The same things were measured in two ways. Each way mixes the same 11 hidden numbers, adds some noise and spreads widely along 6 directions of its own, which tell nothing about the thing.
In the rows, 128 means zero.
Some things both ways: the first way, then the second way.
[117 141 112 115 108 128 156  98  58 104 150 135 130 136  93 120 128 133
 174 125 115 104]
[ 94  97 152 157 127 107 127 181 138 135  65 122 156  92  62 123 100 137
 126  83]

[131 112 185 144 138 132 141 127 155 111 130 137 115 144 160 130 121 135
  85 124 118 123]
[121 112 154 119 132  82 104 116 109 111 122 115 155 183  89 171 163  78
 136  78]

[135  94 103 132  87 109 104  94 148 113 154 108 138 120 135 156 154 112
 119 185 162 131]
[154 174  62 101 141 165 148 125 111 142 144 158  97  64 179 102 133 147
 131 145]

[131 184 153 154 167  97  63 149 137 190  77 127 105 126 167 167 145 126
 153 169 131 120]
[110  80 132 111 151 128 149 136 159 175 119 182 171  19 172  90  78 127
 134 194]

[120 139 143 190  54 159 152 106 160  81  87 144 105 118 122 176 193 111
 103 137  92 152]
[127 186  83 161 128 153 148 128 118 126 134  95  97 117 148 128 100 187
 152 161]

[139  96 132 107  66 124 147  66 148 116 162 120 117 128 114 111 172 162
  83 113 116 122]
[112 165 114  53 116 155  66 104  98 157 143 165 128 142 142  99 143  80
  83 112]

[131 142 145 178  86 139 125 148  92 144  99 158  99 103 126 183 162  79
 172 199 115 169]
[113 125 105 160  86 123 109 122 190 187 171  69 141  87 145 135  93 172
 141 183]

[149 112 101  72  83  93 106  56 187 108 151 120 170 129 151 110  93 165
  97 131 165 156]
[163 173  68 109 146 170 175 156 103 117 164 101  91 139 135 132 136 182
 115 140]

[ 92 136 134 146 148 120 126 130  89 123 130 123 108 127 104 122 107  85
 154 159 121 100]
[112 142 140 116  80 124  67 107 133 158 129 142 135 114 136  76 117  90
  90 130]

[ 98 143 101 103 110 127 113 120 127 134 124 129 141  98 113 111 114 103
 100 161 145 150]
[121 144 114 153 147 142 161 153  99 112 105 124 113 162 150 144 126 155
 144 140]

[182 126 135 105  13 116  71 101 114 147  96 135 183 155 114 183 219 130
  95 126 102 154]
[101  91 156  59 164 114  99 137 122 127 115 167 158 122 120 146 160  69
 118 108]

[115 136  82  98 114 126 119  82  92 146 169 116 148 124  97 100 145 159
 114 140 149 115]
[127 173 130 101 143 108 143 147  75 104 122 184 140 123 104  88 134 105
 104 121]

[142 121 143 181  82 171 201 106 112  97 165 154  96 167  82 118 185 168
 100 122 108  84]
[103 115 148 112 129 127 110 143 149 151  98 141 153  76  90 123 113  87
 123 122]

[119 146 131 103 151 103  55 125 133 175  79 123 116 113 139 145 118 115
 155 141 129 145]
[144  56 165 142 104 133 119 140 189 182 133 120 157 102 132 131  85 132
 137 159]

[111 150 158 152 115 144 159 161 125 143 133 161  97 120 137  99 154 119
 118 122  79 141]
[152 106 123 135 138 135 200 144 125 135 119 177 132 103 124 101 121 108
 137 116]

[117 134 109 116  76 128 106  97 120 145 156 161 137  98 115  80  87 105
 150 127  65 208]
[176 112 143 140 116  76 191 197  87 120 110 146 169 136  54 108 129  93
 102  85]

[ 94 186 124 180 132 147 145 115  98 105 119 134 116 105 144 156 155 129
 138 147  98 120]
[110 115 152 163 160  99 135 118 117 124  82 185 161  77 129 114 129 105
 143 111]

[ 83  97 187 135 211 108 121 104 218 130 116 133  69 101 181  84  72 144
  63 142 143 108]
[100 167  99  74  90 138 119  97 108 142 150 116 104 118 134  55  63  97
 126 172]

[106 147 140 143 122 141 167 149 114 131 121 161  98  98 137 119 124 113
 132 171 133 143]
[147 146 128 154 168 106 148 149  84 109 126 144 132 157 131 163 180 121
 141 105]

[124 122 114 102 121  93  80 101 131 127 124 118 155 120 148 130  83 117
 135 159 127 122]
[122 216  89  81 123 116 115 122  50  62 142  89 100 189 101 118 116 141
 107 121]

[101 140 128 146 140 116 131  82 188  96 124 124 104  95 176 139 134 147
 115 142 141 141]
[ 98 179 109 170 112  73 158 140 111  85  98 102 118  72  63  94  80 161
 147 137]

[114 164 182 125 137 111 108  96 191 105  56 156 128 124 180 150 130 143
 101  90 120 170]
[113  61 170 145 132 107 132 140 182 149 125 145 151  92 114 117 140 106
 138 122]

[127 110 154 134 182 123 114 130 107 120 153 107 124 158 156 148 114 132
 153 132 146 103]
[147 172 106 125 143  81 128 139  82  80 127 142 144 136  94 137 154 142
 126  73]

[130 165 119  92  79  91 110 140 101 151  82 127 147 116 128 153 151  96
 146 169 146 130]
[136 121 121 154 145 159 129 126 130 146 151  99 105 185 158 179 151 174
 143 144]

[134 125 136 124 138 161  99 135 131 135 121 128 175 144 141 145 127 150
  35 156 165 121]
[123 147 116 117 150 132 170 101 137  97 173 119 116 126 155 117 139 125
 141 175]

[122 165 104 149 137 140 109 102 137 150 167 119 135 120 147 118 148 169
  94 148 129 129]
[111 108 141 125 105 112 148 103 171 141 135 152 157  71 115  94  70 108
 135 172]

[132 117 128 115 101 119  89 150 127 167 104 136 120 103 130 137 105  83
 142 185 122 159]
[186  94 152 152  97  99 130 127 154 170 163 119 142  97 120 107 155  82
  97 146]

[130 130 139 118  91 123 103 119 127 156  95 130 110 114 127 147 174 126
 130 129 100 142]
[141 119 135 117 141 122 131 141 111 147 126 165 145 106 128 106 129 106
 116 126]

[119 136 179 118 163  93 108 154 174 163  71 115  75 122 166 160 174 118
 110 153 171 104]
[125 141 109 162 163 147 138 128 120 141 126 128 126 141 172 174 142 165
 162 152]

Other things, the second way, with their names:
(721): [115 100 169 110  82 103  70  98 138 107  83 171 109 131 121 104 110  99
 138 119]
(151): [124 125 137 117 124 120  96 139 150 137 132 130 118  53 132  84 125 127
 102 157]
(757): [ 80 137 139 124 126  76 115 128  92 118 133 171 146 122 131  51 125 113
  98 145]
(477): [ 89 120 141 135 143  90 114 144 111  90  76 112  90 100  97 128 117 140
 160 131]
(825): [125 109 120  96  94 174 131 119 176 161 171 123 113 153 161 128 106 145
 147 160]
(429): [102 129 142 113 141  96 133 128  92  61 129  85  94 222  84 161 157 117
 155  95]
(230): [ 69 124 159  98 157  89 152 147 101  88  69 178 196 130  88 139 115  56
 124 110]
(182): [122  96 107 150 161 175 175 156 142 177 109 167 143 105 178 149 113 162
 152 143]
(712): [142 149 127 121  86 154 115  86 166 140 188 107 124 160 151 116 143 109
 101 155]
(575): [137 163  87 174 139 119 177 162  91 121 130  77 108 167 116 152 104 198
 175 121]
(366): [123 123 122 117  87 173 110 126 192 154 128  80  99  88 123 117  92 151
 114 169]
(175): [124 158 132 121 138 133 102 161  75  98 107  86 109 222  97 161 142 147
 128  73]
(942): [ 93 162 159 142 102  98  90 128 172  94 126  82 153 104  46 131 127 122
  98 124]
(496): [ 98 153 120 128 131 116 131 123  91  89 122 126 130 186 119 119 137 136
 104 101]
(558): [107 163 119 189 129 130 164 136 137 141  91 150 173  87 102 115 112 116
 120 107]
(221): [123 111 150 133 127 108 105 148 144 143 106 130 144  88 111 132 116 118
 138 137]
(192): [127  94 136  78 112 150 126 134 172 111 135 142 111  92 174  94 130 110
 106 165]
(503): [153  88 142 133 105 151 100 104 147 135 154 111  99 186 191 138 135 148
 140 147]
(115): [127  94 192 151 126  86 126 138 126 100 104 150 154 171  85 145 174  79
 106 100]
(39): [103 107 135 161  97 100 115 134 147 117  94  81 116 146 104 154 124 132
 150 111]
(947): [161 114 147  80 171 107 122 165  31 122  95 184 136 178 147 143 135  94
 137 119]
(436): [143 147 112  77  93 166  93  92 114 148 175 118 100 170 164  89 129 111
  81 146]
(601): [201 108 101 128 135 166 181 135 123 137 146 149 114 146 195 152 141 143
 148 142]
(1009): [127 118 141  72 153 113  98 140  92 120 129 152 133 145 129 131 164  91
 107 101]
(667): [ 74 150 142  73 156 142  93 124  76 102 136 118 104 195 133 102 139 114
  95 141]
(529): [ 89 135 143 102 109  79  84 122 139  98 138 113 160 124  99 111 128 105
 105 117]
(541): [ 96  82 163  84 144 184  99 115 168 158 108 152 158 121 160 138 142  59
  89 135]
(303): [160  86 176 182  89 127 170 126 185 150 116 117 145  97  76 105 112  80
 110 134]
(630): [143 193 123 169 123 129 134 113  95 106 148  97 137 213 124 165 169 105
 116 111]
(887): [119 171 134 116 118 140  85 120  96 116 128 120 127 202 131 127 152 103
 109  92]
(488): [160 140 100 138 176 119 193 145  94  68 121 124 111 141 109 168 144 170
 171  87]
(352): [127 139 139 111 142  87 125 129  78  98 127 144 129 133  94  94 147  90
 117  93]
(838): [150 191  85 191 118 106 189 141 109  95 156  69 110 117  99 104 104 198
 119 149]
(900): [145 123 139 191 109 141 161 106 145 119 114 139 118 141 121 127 147 126
 115 113]
(335): [132 107 132 139 152 137 161 138 137 129 104 130 129 119 114 158 110 139
 173 121]
(302): [146 122 102 127 147 150 156 131 119 134 126 105 112 171 150 193 114 164
 188 132]
(954): [111 157 109 116 112  99  81 128 105 140 124 155 106 102 114  97 159  98
 137  81]
(590): [113 151 130  92 108  88 101 125  97  87 120  98 121 155  86 126 118 108
 119 115]
(1002): [121 134 119 160  77 149 152  95 200 130 152  90  92  60 107  67 125 118
  89 160]
(264): [110 126 133  87 113 142  86 110 132 139 140 169 127 101 148  75 134 110
  75 137]
(51): [160 123 139  97 161 170 138 135 139 120 119 174 141 131 150 162 157 110
 134 109]
(117): [163 146 123  80 112 176 108  97 170 157 177 100 114 130 137 152  90 134
 158 173]
(180): [127 110 134  84 102 168  65 119 156 165 139 120 114 123 173 119 112 131
  97 159]
(181): [128 147 196 134 131 107  91 143 134 115 122 113 155 159  59 135 163  60
 101 101]
(275): [127 156 133 124  98  98  90  84 124 124 147 144 137 127 138 116 145  84
 116 141]
(837): [ 93  85 119  85 134 201 117 127 177 168  94 149 133 103 158 164 105 124
 156 116]
(441): [123 110 127 138 121 175  97 136 157 181 142  99 110 117 159 127 122 168
 107 153]
(415): [105 101 136 100 119 133  96 102 147 119 120 138 118 124 142 130 113 137
 136 125]
(205): [197  85 118 131 142 168 170 172 141 161 122 123 144 132 142 187 133 155
 127 115]
(909): [160 154  75 138 167 132 164 149  85 140 152 147 126 105 165 130 138 187
 135 132]
(260): [125  88 169 175 117 110 134 128 183 136 116 122 145  78  96 118 153  95
 109 120]
(635): [123  94 148 152 145  94 172 149 114 103 104 141 153 154  91 139 126 119
 149  88]
(158): [ 93 177 124 120 139  93 129 103  89  99 134 173 151 103 107  69 175  70
  55 118]
(922): [109 115 163 179 110  52 118 116 113 102 110 145 150 127 104 103 136 109
 123 123]
(866): [111 113 109 142 117 197  95 108 190 167 156 108  95 134 199 161 132 195
 144 170]
(457): [136 129 162 145 102  83  89 132 122  97 136 112 125 188  87 135 148 139
 132  94]
(81): [163 113 122 212 131 165 185 113 155 147 138 137 122 121 190 133 110 190
 136 186]
(872): [126 183 121 167 106  76 166 107 109  99 156 130 149 111  64  77 119 127
  91 128]
(896): [138 118 126 216 125 144 182 127 157 168 121 103 145 119 128 158 119 130
 151 142]
(105): [ 90  75 141 118 151 157 128 146 170 172 100 128 151  73 126 136 115 105
 125 131]
(875): [160 200  92 175 121 120 183 152  79 142 139 116 135 131 124 126 124 124
 118 171]
(99): [136 178 109 102 158 152 120 128  70 104 122 139 110 188 152 151 143 133
 134 114]
(148): [169 148  91 171 152 131 186 151  70 130 122 130 126 175 131 169 191 118
 123  83]
(12): [ 87  93 150 127 105 123 121 128 162 117  90  85 107  89 112 115  59 141
 145 182]
(356): [173 116 119 158  94 159 155 132 214 162 187  97 132 107 141 143 142 155
 130 158]
(1007): [ 97 157 123 104 130 127 100 116 119 114 105 164 127  74 132  87 129 115
  89 130]
(226): [141 111 122  96 154 153 127 150  84 133 126 167  92 121 157  78 157 132
  83 118]
(14): [147 116  99 140 165 157 129 113 123 168 153 138 129 140 178 175 170 147
 152 114]
(567): [121  69 168 124 115 106 100 112 167 161 140 153 144 105 115 112 160  72
 122 108]
(843): [ 93 204 138  47 115  91  94 108  67  75 124 141 148 183  45 107 120  49
  96  80]
(462): [139 159 116 100 150 162 166 117 124 121 169 185 139 112 163  79 141 122
  81 167]
(879): [ 84 165 112 122 127 115 118 104 120  58 135 107 101 157 132 128 146 152
 124 138]
(199): [133 186 102 112 102 153  98 102 129 100 154  35  74 167 124 157  97 182
 131 175]
(339): [164 136 101 142 148 116 161 147  86 108 132 167 129 160 131 155 179 159
 129  78]
(407): [173 122 103 131 150 185 159 157 131 142 119 132 115 114 160 149 115 187
 135 126]
(542): [ 46 123 137  70 158  80  89 140 118  23  81 160 107 102  99 120 154 149
 129  95]
(279): [142 142 110 106 117 151 103 134 138 144  98 144 126  66 131 120 115 123
 109 112]
(357): [139 117 144 156 134 100 111 109 111 132 122 156 125 139 137 141 187  89
 127 111]
(472): [149 136 134 103 112 139 139 120 110  98  91 218 126 119 123  80 139  82
 110  63]
(810): [132 139 125 113 117 118 127 143 141 104 166  61 120 166 104 153  97 187
 137 170]
(504): [ 84 131 102 121 116 155 104 140 141 170 117  88 104 100 147 130  78 166
 145 173]
(58): [182  69 137 109 107 146 147 122 186 169 161 160 139  84 139 113 133 115
 121 123]
(842): [135  78 141 119 156 130 131 121 156 104 115 184 149 140 171 176 151 149
 184  95]
(802): [139  80 175 134 105 104 115 126 146 162 159 139 151 102 128  57 120  94
  77 154]
(98): [129 125 164 144 146  75  82 132  99 123 120 113 125 138 101 147 193  70
 122 113]
(266): [146 192  85 134 123 124 138 114 122 113 199  68 116 144 119 130 128 186
 118 151]
(109): [175 182  90  85 139 147 133 101  98  98 178 145 123 134 156 131 166 135
  79 132]
(435): [106  97 138 133 138 145 147 149 136 134  89 111 122 143 122 157  89 141
 167 137]
(794): [106 118 109 104 156 180  94 125 130 140 127 126  90 144 200 147 118 192
 160 142]
(921): [132 142 142 110 155 123 111 133  91 104 108 147 139 214 114 212 162 116
 159  89]
(682): [107 207 123 110 149 115 111 108  81  83 144 148 130 150  95 112 167 106
  82 118]
(934): [ 64 160 162 108 115  89  71  91 127 121 133 144 162 150 128 128 156  40
 104 167]
(793): [150  73 136 123 153 116 169 159 126 151 116 169 161 105 124 146 154  95
 142  98]

Some of these things the first way, each followed by its name:
[155 101 135 188  84 137 148 119 123  83 161 110 111 198  84 158 175 113
 141 128 110  70] -> (279)
[136 135 162 158 124 124 140 104 157 104 155 140 139 163 140 115 104 136
  94 130 132 136] -> (793)
[113 163 105 103 122 109 136 170  68 143 161  99 148 146 112 114 155  96
 127 147 132  73] -> (900)
[127 157 166 117 140 118 127 201 130 147  91 135 125 136 169 152 157 100
 115 143 138 120] -> (879)
[118 143 128 113 130 106  94 119 137 135 126 125 136 147 117 106 130 125
 103 118 112  95] -> (303)
[ 95 131 110 124 100 201 154 169 114 128 105 137 120  78 122 121  94  99
 104 144  97 182] -> (503)
[141 141 102 101  58 115 124 142 110 116 135 137 174 131 126 135 153 105
 101 163 128 119] -> (1002)
[114 123 130 131 100 177 158  86 101 103 100 182 104 128  71 114 158 168
 107  99  99 119] -> (181)
[127 159 125 142 137 131 140 128 125 104 144 107 152 157 147 136 114 142
 120 132 140 100] -> (415)
[116 128 138 138 142 106 136 105 200  73 102  99 137 162 142 146 113 131
  81 143 201  82] -> (477)
[125 167  76 146 104 122  99 104  68  99 109 131 181 147  92 162  92 104
 177 188 158 112] -> (151)
[127 158 136 141 146 109 113 118 133 121 141 140 139 140 164 119  89 133
 164 129 114 143] -> (58)
[125 131 141 102  85 117 110 115 124 135 102 142 137 101 151 152 163 115
 119 141 119 167] -> (567)
[100 127 145 160 220  99  93  75 210  87 163  84 139 157 171 121  57 141
  68 157 199  89] -> (275)
[138 166 110 121 124 125  90  86 154 125 106 137 168 135 150 136  81 165
 130 132 147 161] -> (810)
[120 158 136  66  90 129 140  90 141 120  73 146 161 117 129 105 109 172
  60 101 129 128] -> (667)
[129 181 166 166 128 111  98 135 130 160 129 163 120 147 139 118 174 126
 104 126  77 125] -> (230)
[116 158  95 150 133 151 150 160 103 129 134 131 128 140  99 114  99 125
 127 180 151  77] -> (12)
[150 139 168 113 114 151 169 177 108 162 125 164  92 160 102  95 163 154
  85 116  99  76] -> (541)
[104 161 113 189 133 146 127 140 146 101 154 145 143 132 133 104  42  86
 135 172 109 160] -> (601)
[120 141 132 159  98 122 159 109 130 106 114 139 109 133 105 138 131 114
 129 174 152 108] -> (504)
[ 85 174 101 131 151 145 124 129 108 127 135 107 143  88 148 127  87 113
 120 167 139 146] -> (922)
[ 99 133 118 126 120 171 153 116  97 101 124 132 130 120 112 129 122 131
 135 106 117 153] -> (457)
[116 132 140 110  96 144 137 116 155 106  67 127 116 100 148 165 151 133
 109 120 130 154] -> (794)
[150 108 101  35  93 122 142 154  55 156 140  74 174 172  75 110 120 132
 108 136 181  59] -> (226)
[141 138 179 162  77 133 163 123 148 104 109 137 108 129 158 167 172 125
 106 140 109 143] -> (14)
[105 175 102 194 111 209 158 128  84  82 158 153 156 117 135 150 139 131
 135 124  87 190] -> (842)
[119 128 151 161 123 126 138  75 111 103 169 159 128 153 118  96 140 158
 107 110  82  99] -> (843)
[112 125 124  72 133  64  76 145 142 167 108  95 130  95 164 147 139  79
 122 190 181 126] -> (357)
[125 165 120 109  94  92 133 114 139 124 155 121 143 109 175 124 125 114
 160 136 121 176] -> (339)
[ 91 101 130 175 100 123 164  79  97  50 156 140 135 127 108 147 126  76
 143 178 149 134] -> (954)
[183 137 170 162 108 137 134 157 154 129 142 107 134 208 147 152 158 156
 100 106 109  85] -> (109)
[ 96 126 114 124 104 126 113 102 138  98 164 121 136 118 134 108 154 106
 118  89  69 152] -> (472)
[ 87 121 115 121 134 167 172 163  73 155 164 168  78  65 112  80 114 107
 122 187 108 135] -> (630)
[137  89 159  62  92 105  84  87 215 101  88 109 185 141 165 139 132 140
  13  95 159 156] -> (429)
[146 126  82  98  67 133 100 146  58 161 125 107 151 143  65 148 150  96
 154 169 134 104] -> (180)
[111 141 126 148 118 175 200 155  74 119 159 151 120 131  96  75  62 123
 122 154  99 104] -> (436)
[140 169 132 110 140 115 142 167 120 110 120 132 166 166 166 151 144 140
 141 125 177 114] -> (542)
[121 150 133 136 139 120 105 126 113 116 112 119 146 132 147 152  97 113
 144 152 128 123] -> (838)
[123 139 133 167 133 114  92  65 195 111  96 160 104 121 156 145 142 168
 131 132 121 137] -> (117)
[ 94 173  84 141 104 125 115 115 109 153 111 144 121  87 102  95  70 100
 168 182 105 149] -> (947)
[106 179 171 198 132 105 119 134  57 115 118 149 106 158 109 162 192  74
 171 138  64  83] -> (558)
[ 97 145 111 120  90 124 146  77  87  67 117 161 157 119  98 111  71 104
 160 130 100 140] -> (175)
[134 125 119 119 164 114  86 108 124 123 153 116 151 184 110 125 135 148
 116 117 158  80] -> (51)
[101 187 115 115 168 131 114 169 130 170 112  87 111 115 147 130 129 124
 116 145 144 105] -> (81)
[138 103  67  72  70 119 103 115  77 178 180 106 140 109  93 123 206 130
 122 168 158 126] -> (921)
